Each cloud of rows lies close to a flat space through zero, with a little noise off it, and is much wider in some directions of that space than in others. After each cloud: how many dimensions does that space have?

19,-3,9,-23,-1,13,-4,5,21,-7,11,8,-5,-2,21,-2,-9,39,12,28
-1,17,-22,-7,-37,-10,-21,-36,10,-7,-15,-24,-2,-20,13,-10,18,1,-12,-15
-34,9,-7,18,36,-37,-19,53,16,23,24,-32,-26,-38,8,-23,-26,32,-37,-13
-5,0,-2,-9,-15,-17,-29,-6,33,0,1,-33,-12,-20,-8,-26,2,15,-7,-11
-15,-3,-4,2,28,-5,-1,3,1,-2,29,-1,3,47,-19,27,14,-9,-19,12
-39,-12,5,-24,35,16,-48,-6,15,-17,64,19,17,32,-16,36,-52,37,-26,34
-3,-29,-12,-34,-54,-28,-15,-8,19,-23,17,-27,-46,-38,10,9,-12,-34,44,-33
22,34,8,45,-20,1,-23,12,-9,-3,-30,-35,37,-48,45,-23,3,-2,-37,-41
-51,10,-16,48,32,-25,82,34,-45,47,-6,15,-7,-21,2,-6,8,-26,-36,13
38,6,8,0,-34,32,-33,-38,-5,-50,40,6,63,69,46,51,44,4,-45,25
48,-7,33,1,-2,-3,-41,9,43,-8,23,-7,-3,33,-5,18,2,44,19,2
24,9,-16,1,-41,-23,-47,-40,4,-26,-1,-23,32,-8,2,26,-3,-14,5,-40
34,-14,25,-4,-5,8,-12,35,30,-18,16,-21,12,-26,-6,-39,-34,37,13,12
0,-30,21,-69,34,3,8,7,74,0,43,13,-46,46,-4,48,-3,34,50,67
54,-27,-7,28,6,-52,33,73,-21,2,61,19,-15,-23,-57,-11,-84,56,56,13
44,14,-3,-1,-21,8,16,-30,-13,3,-56,9,-11,5,-18,-1,23,-24,57,-22
-61,16,-9,4,47,14,66,23,-14,48,-16,20,-38,-8,13,-31,21,7,-35,42
-24,19,19,40,5,14,48,-2,-26,42,-57,20,9,-14,50,14,47,-43,-24,-12
-25,-32,29,-12,56,3,59,29,-7,67,-35,81,-38,8,-2,14,-2,26,44,30
-35,-4,-12,2,18,2,34,28,-26,10,12,1,-37,12,12,-15,30,-29,-24,6
-15,-30,-13,18,7,-60,57,66,-6,20,34,-15,-17,-34,1,-29,-1,7,-13,8
16,16,-2,-25,0,-14,-49,-22,48,-7,-8,-26,-5,-25,-2,20,-29,21,31,-14
16,-13,6,0,35,-1,-11,32,-9,-18,38,13,45,17,15,33,-30,17,-6,13
1,9,2,34,42,5,85,71,-43,39,-44,9,-19,-35,3,-63,10,-10,3,5

13

-9,6,-16,-12,18,-9,-34,-19,10,0,-15,5,-11,-7,-3,-8,-5,-5,10,21
-6,26,15,-27,2,-26,-26,-2,13,5,-6,0,-10,-21,-15,-4,17,-1,2,0
-15,23,19,-22,-8,19,7,-5,-7,27,-37,-22,16,-6,28,22,6,12,-15,-6
-9,11,10,-8,-1,-12,3,-8,7,5,-5,-4,1,-7,1,0,1,-2,-12,-10
-26,-29,-20,43,18,-24,40,-42,18,-17,26,13,6,20,8,-18,-45,-23,-25,-12
17,-37,-14,48,1,-21,41,-3,-1,-31,33,2,-16,20,-14,-21,-28,-20,-18,-27
-28,-11,-12,8,12,14,29,-31,3,12,-17,-13,27,15,34,6,-27,-8,-22,-9
-15,1,-5,3,7,0,8,-21,2,4,-14,-7,3,2,15,2,-16,-6,-11,-2
0,0,12,-18,-9,13,10,17,-6,13,-5,-14,27,2,4,12,17,4,-8,-19
9,-5,4,8,-7,1,9,11,-5,-4,9,1,-1,3,-3,1,1,1,0,-6
-5,-17,-30,16,23,-26,-15,-27,16,-18,6,8,-19,4,-12,-24,-25,-20,0,10
1,19,6,-14,-1,-5,-28,3,4,1,2,14,-13,-14,-11,-2,14,8,18,20
5,-10,3,16,-4,-16,23,1,1,-10,14,-3,-3,6,-7,-7,-8,-8,-17,-21
28,7,22,-32,-19,-1,-15,49,-9,4,7,-10,10,-12,-27,6,46,9,10,-18
6,5,9,-46,-17,88,-12,50,-30,41,-24,-10,62,8,33,46,45,39,37,24
4,-3,-6,17,7,-32,-4,-14,10,-19,11,5,-29,-4,-18,-20,-14,-13,-6,-4
5,-6,-4,21,-4,14,16,-4,-11,-3,-10,-5,-13,8,14,4,-17,2,-5,2
14,-6,-13,-1,6,-5,-22,4,0,-9,0,3,-18,-2,-13,-10,0,-5,13,11
-14,8,-3,15,2,5,5,-24,1,1,-9,6,-13,0,17,1,-19,2,-1,15
-24,-2,-5,-6,6,20,17,-19,2,17,-20,-10,29,9,31,12,-14,1,-14,-1
4,-6,-16,27,13,-40,-9,-25,12,-25,12,9,-43,-4,-21,-27,-25,-19,-5,2
-4,15,5,3,-4,6,-6,-7,-2,4,-12,5,-15,-5,10,6,-4,8,6,16
0,-13,11,-12,-18,60,38,28,-25,28,-16,-21,56,20,37,34,14,20,-6,-17
-27,9,13,-20,-8,55,33,-5,-15,39,-42,-28,52,11,56,38,-1,16,-20,-9

6

-6,-10,19,-37,16,-56,44,19,-21,13,21,10,-13,43,1,9,-11,-22,5,15
-13,3,-17,4,-6,-7,24,11,3,12,15,34,-7,-16,14,-11,41,-18,-25,19
37,-25,-29,2,-7,14,22,1,-8,7,54,4,4,1,16,26,25,31,21,26
-13,-42,27,-28,31,13,7,-9,-30,-24,13,37,-7,23,19,0,-13,-4,-6,-53
9,-29,-16,11,16,4,1,6,-17,-40,76,56,19,-39,44,9,26,29,2,-2
-11,-25,23,13,9,23,-3,5,-9,-8,28,-1,6,18,6,0,-8,-10,0,8
-11,63,-34,48,-30,-27,-28,14,-14,-41,-75,-17,6,-87,-8,2,40,-37,20,9
8,7,3,-5,22,6,-5,29,-9,0,21,-6,-23,-4,-1,8,8,-19,5,10
9,-35,-34,-24,-24,10,12,-47,25,20,-2,21,14,21,16,13,5,5,-20,-12
-30,0,12,-1,6,2,1,0,-11,-19,-38,-3,-24,17,-23,17,-15,-1,-42,-11
-41,-32,-16,9,-3,-4,17,-15,2,-41,6,39,1,3,33,63,3,27,-78,-19
-10,10,24,-13,6,-5,-8,25,-3,14,-5,-26,-25,10,-39,-6,-11,-1,1,10
30,1,-3,-7,14,0,-10,8,-5,-2,30,8,16,10,4,-25,-16,-6,39,2
-3,-43,47,1,6,23,1,-18,13,3,48,-6,7,-3,18,-11,3,-4,12,36
2,-14,33,7,-26,42,-12,-13,7,10,13,11,26,3,2,8,0,-1,7,-20
-19,-3,-29,21,-35,17,-37,-31,37,40,-10,-23,14,16,-22,-50,-9,-4,-18,13
4,-9,12,6,15,35,19,-8,-3,3,-9,5,2,24,17,-13,-4,-8,3,-14
18,-15,24,-9,35,45,18,-13,-1,31,22,31,1,69,29,-25,-33,6,-27,-25
-10,12,12,-34,8,-13,70,25,33,33,-21,7,-4,57,-11,-4,-20,-2,-21,-9
-3,39,-31,21,-16,4,21,39,28,2,-24,-23,14,36,-20,34,-23,-18,-19,13
11,-8,7,1,26,14,-23,23,-14,12,52,-15,-14,-14,11,-9,9,9,27,-5
7,-10,-9,-19,14,-14,4,18,-7,-12,43,23,-17,7,6,43,2,-13,-29,26
-17,-9,-20,-12,-14,-10,17,-14,4,22,-28,-2,-22,12,-18,-7,19,-11,-28,13
17,9,-35,-27,-10,-12,30,-8,4,7,-35,5,3,16,-2,25,-2,19,3,-37

15

16,-7,-13,-13,-6,22,11,0,38,5,-7,-8,-19,28,-4,-2,2,13,9,4
20,-2,-6,-8,0,7,15,-8,15,-1,0,-16,-3,2,-3,-8,4,-4,9,-8
-6,-1,5,-8,-4,-1,-3,4,-6,4,-1,1,-3,10,-15,16,8,5,-11,3
15,-6,3,-6,-5,2,3,7,18,-14,0,3,-6,24,-5,0,-6,3,4,6
7,-7,-6,-3,-8,14,0,12,35,-10,-4,7,-15,32,7,-5,-14,11,10,15
16,-4,2,-2,-8,-1,5,12,26,-29,-1,8,-8,27,4,-6,-16,2,12,8
18,-14,-11,-26,-13,31,14,4,40,7,-13,-12,-26,49,-23,13,11,16,1,7
1,7,-3,7,5,-8,-1,-3,-1,-6,2,0,10,-18,16,-15,-10,-10,6,-5
-11,-1,4,0,-2,-5,-9,7,-9,0,1,10,-2,6,-3,10,-2,2,-9,9
14,-9,-24,-30,-7,46,21,-2,48,30,-15,-21,-32,41,-15,11,16,23,3,2
-8,6,9,23,4,-22,-12,9,-7,-30,8,21,14,-14,27,-12,-24,-10,11,7
0,-6,-10,-3,-8,14,3,4,22,2,-4,3,-14,19,6,2,-7,8,6,9
-2,-4,-12,-15,-8,24,3,1,17,21,-8,-8,-16,23,-13,14,12,15,-9,6
-5,-6,17,-5,-11,-9,-7,13,-10,-11,1,14,-1,27,-21,20,3,7,-15,14
52,-13,-18,-13,-10,34,31,2,87,-27,-6,-11,-29,57,10,-26,-19,8,38,8
-12,6,10,25,10,-29,-12,2,-20,-26,8,18,19,-26,26,-17,-19,-15,7,-2
-37,9,-6,4,8,5,-13,-8,-40,49,-2,-4,1,-34,-5,19,22,7,-23,-5
19,-15,-14,-31,-12,33,19,0,42,17,-11,-19,-26,46,-27,14,17,18,-1,3
24,-14,2,-17,-9,9,12,8,36,-20,-2,-1,-15,47,-15,0,-5,10,8,9
16,1,-1,4,0,-1,7,-6,8,-14,4,-4,4,-3,7,-14,-4,-9,8,-6
-13,8,-15,3,7,13,0,-11,-5,30,-3,-9,-3,-25,9,-3,8,1,-1,-8
10,-4,12,-3,-6,-12,3,5,-4,-18,0,6,6,11,-13,4,0,-1,-4,1
9,-4,-13,-19,0,30,11,-10,13,35,-8,-25,-12,8,-19,7,25,12,-6,-11
-16,11,17,25,12,-37,-16,-2,-45,-18,11,12,28,-40,13,-7,-12,-18,-4,-4

4

0,35,32,3,3,8,31,-4,-40,-11,5,-2,6,-2,-6,-20,11,6,-5,-10
3,-53,-37,24,-13,-12,-91,-19,30,0,4,-14,-7,8,15,-43,-15,-33,45,-45
-16,69,45,0,8,16,75,5,-45,-6,12,24,2,-18,-11,9,23,46,-26,21
-7,36,9,4,0,13,25,6,-41,-15,-1,14,-12,-1,-2,-7,15,-12,-11,-32
-5,-29,-61,15,-11,9,-71,-25,48,-4,31,46,-20,-34,11,-19,-5,-11,18,-10
-34,-29,-12,41,-8,36,-88,-58,24,26,68,76,25,-40,30,-64,-2,32,57,-40
-34,5,27,8,3,33,14,-3,-27,20,8,53,26,17,32,18,11,27,11,-54
0,-17,-44,6,-11,2,-40,-5,28,-8,5,21,-19,-11,4,-3,-4,-16,10,-8
-9,20,12,11,3,14,-4,-23,-6,0,25,21,12,-29,-6,-35,2,16,8,12
-8,-3,7,35,-17,-13,-27,-11,3,-7,12,-12,-16,-5,2,-28,5,15,28,-25
-5,-1,11,7,-4,-10,15,11,18,10,0,5,-8,-1,-1,26,-3,33,-7,16
27,-12,-7,-20,8,-19,-10,5,-21,-15,-34,-56,2,25,-10,-21,-8,-63,-4,-12
15,4,-24,-23,13,6,3,-4,9,-4,-3,0,1,-14,-9,6,-5,-18,-15,37
12,5,-42,-5,0,12,-21,-3,-17,-32,-9,5,-24,-6,-6,-33,10,-65,-2,-41
14,31,6,-20,0,-14,51,25,6,-15,-15,-20,-23,-5,-26,35,4,14,-37,59
0,6,20,2,-9,-10,23,22,-14,1,-16,-16,-8,23,1,28,4,7,-3,-20
2,16,-8,-6,1,-2,15,4,9,-7,1,10,-7,-11,-9,17,-1,11,-15,26
0,-27,-16,7,-9,-15,-22,6,30,3,2,-8,-8,3,3,7,-10,9,8,1
25,-46,-29,2,4,-26,-71,-13,9,-9,-16,-62,-1,13,-5,-59,-18,-70,33,-24
-14,-39,4,19,-14,-2,-31,14,-7,10,-13,0,1,43,27,15,2,-7,29,-69
-7,1,15,0,17,33,-16,-26,-44,4,9,18,37,6,17,-42,6,-32,17,-47
-6,60,24,-33,24,32,77,2,-42,-5,1,32,25,-16,-11,17,13,8,-40,35
5,-16,-7,17,1,-14,-40,-19,31,1,24,-10,-3,-27,-6,-39,-11,16,18,29
25,-44,-49,-20,-5,-33,-25,25,67,-2,-26,-30,-32,8,-13,47,-20,-23,-15,50

6

-12,13,-26,20,-34,-16,-27,-9,-21,5,-11,6,36,20,-4,16,5,-27,9,-39
37,-27,-29,33,-17,22,-23,0,2,-11,15,-23,11,1,38,18,-16,-26,55,11
3,-12,27,-13,27,19,5,0,15,-26,2,14,-36,-27,8,1,2,4,17,32
0,8,-49,14,-49,-12,1,-29,-32,-1,-18,1,58,55,-7,22,26,-32,18,-28
-26,14,-36,36,-68,-16,10,-27,-32,17,-20,13,10,41,-15,1,15,-4,-15,-68
-3,4,0,-5,-1,0,6,-3,2,4,-1,-1,0,-1,-3,-6,-1,0,-4,4
-6,26,-51,-9,-1,-37,-12,-11,-42,7,21,1,7,-1,19,-1,-8,-1,-5,-15
2,4,-55,-14,23,-23,7,-27,-33,-31,24,7,-10,-3,22,5,8,2,15,7
13,21,-45,-9,41,-16,-8,-26,11,-27,11,-12,14,-27,-11,-12,1,2,11,22
19,-2,12,-13,19,5,-11,2,17,9,18,-17,-17,-42,26,-3,-21,-7,14,30
5,-14,24,1,-18,19,-3,6,9,-2,-18,1,22,19,-3,18,9,-22,11,3
0,-5,-3,-2,6,-22,-14,-11,4,0,2,-5,9,-19,9,15,-5,-22,1,-16
34,-26,-20,-20,57,-17,-10,12,6,-30,18,-27,54,2,9,21,5,-14,15,33
-4,-2,10,5,12,0,-10,16,2,2,5,-1,-5,-8,0,-2,-8,8,-7,-4
25,11,-49,18,23,12,-12,-5,7,-20,22,-18,-7,-15,6,-21,-17,17,32,27
-22,23,41,-5,14,21,13,12,33,-2,-34,16,-8,7,-59,-31,13,31,-32,8
-1,17,-27,15,-9,-2,-24,-14,-1,-8,-3,4,8,-8,-1,4,-2,-16,21,-8
2,-7,-11,-2,-32,-13,20,-16,-17,29,13,-14,-16,0,31,8,-7,-7,-8,-15
1,-16,4,14,-77,10,14,-20,-7,37,-21,-7,24,38,11,21,12,-36,9,-28
2,-7,-2,26,13,-26,-22,-1,27,13,7,-30,8,-41,-9,2,-26,-2,-13,-35
-9,24,-15,-23,4,1,21,-12,-15,9,12,8,-34,-3,4,-24,-1,26,-16,21
24,-32,-27,31,-48,7,5,-2,-25,22,30,-21,-12,14,59,16,-21,-13,31,-15
28,-30,30,5,14,28,17,21,40,16,9,-33,-11,-11,2,-13,-18,17,-2,25
-4,-21,38,14,-3,14,-4,17,20,3,-17,-1,2,1,-16,4,1,1,-9,-14

9

56,41,21,-40,-1,15,29,-10,-30,-51,21,-6,5,22,20,38,34,3,-27,15
-5,-2,-9,3,-14,-2,24,9,16,29,-7,20,12,-15,17,3,12,-24,3,-7
17,-9,5,10,-26,14,30,7,20,13,12,28,0,-2,6,4,4,-8,11,-6
11,3,-19,-2,-6,4,29,7,6,5,13,12,-2,9,7,8,2,-5,11,-5
15,16,-23,-9,22,8,10,-15,-2,-20,6,-15,-24,7,5,22,-9,5,2,4
21,7,18,-11,-21,9,16,8,-10,-10,14,17,13,9,-1,6,20,1,-7,3
-17,-17,18,3,6,-4,-56,-5,-5,-2,-10,-18,3,-20,-17,-14,-16,4,-6,4
37,-9,36,-1,-18,20,-14,-8,-4,-32,19,-2,-2,0,-2,4,-6,5,-10,4
10,11,-19,-10,-5,14,-1,1,3,3,9,8,-8,-10,-15,18,1,-2,3,4
10,2,-13,-1,-8,3,24,12,-4,-5,20,11,1,24,-4,-3,2,9,12,-5
-3,9,5,7,-3,0,36,0,9,10,-8,15,-5,9,8,3,15,2,-2,1
18,6,8,-12,-10,-2,16,8,-10,-9,8,5,17,9,17,5,17,-8,-5,0
3,16,-25,-7,1,9,22,7,-1,4,11,13,-10,12,-16,11,7,10,8,3
1,-30,23,40,-19,15,12,-8,36,15,-3,21,-23,-7,-1,-15,-22,4,11,-8
25,29,-35,-9,4,13,62,0,2,-11,21,14,-25,35,3,26,10,11,14,0
-1,-3,18,-7,-3,-5,-21,-7,5,11,-22,-7,17,-40,22,9,8,-32,-18,0
-42,-22,-20,21,8,-15,-22,6,15,34,-15,-1,0,-12,-14,-26,-22,-1,18,-8
-41,-18,1,20,-8,-16,-11,16,6,35,-14,12,13,-7,-13,-32,-1,1,9,-6
2,2,14,0,-4,1,6,-1,-1,-2,-2,5,0,1,1,0,7,3,-6,4
-21,-20,39,17,-10,-6,-30,-1,3,11,-17,2,11,-17,-9,-24,0,2,-10,2
-20,3,0,-15,22,-12,-48,-6,-16,-4,-16,-28,10,-21,-5,0,-3,-5,-13,6
-9,-19,14,18,-28,1,16,13,17,27,-2,28,13,-5,2,-17,6,-8,5,-8
-5,-5,-10,11,5,-3,17,3,4,-1,8,3,-11,24,-4,-12,-10,13,15,-7
-7,2,-4,-6,9,2,-29,-4,-5,-3,-2,-11,-5,-11,-15,3,-8,4,-4,5

7
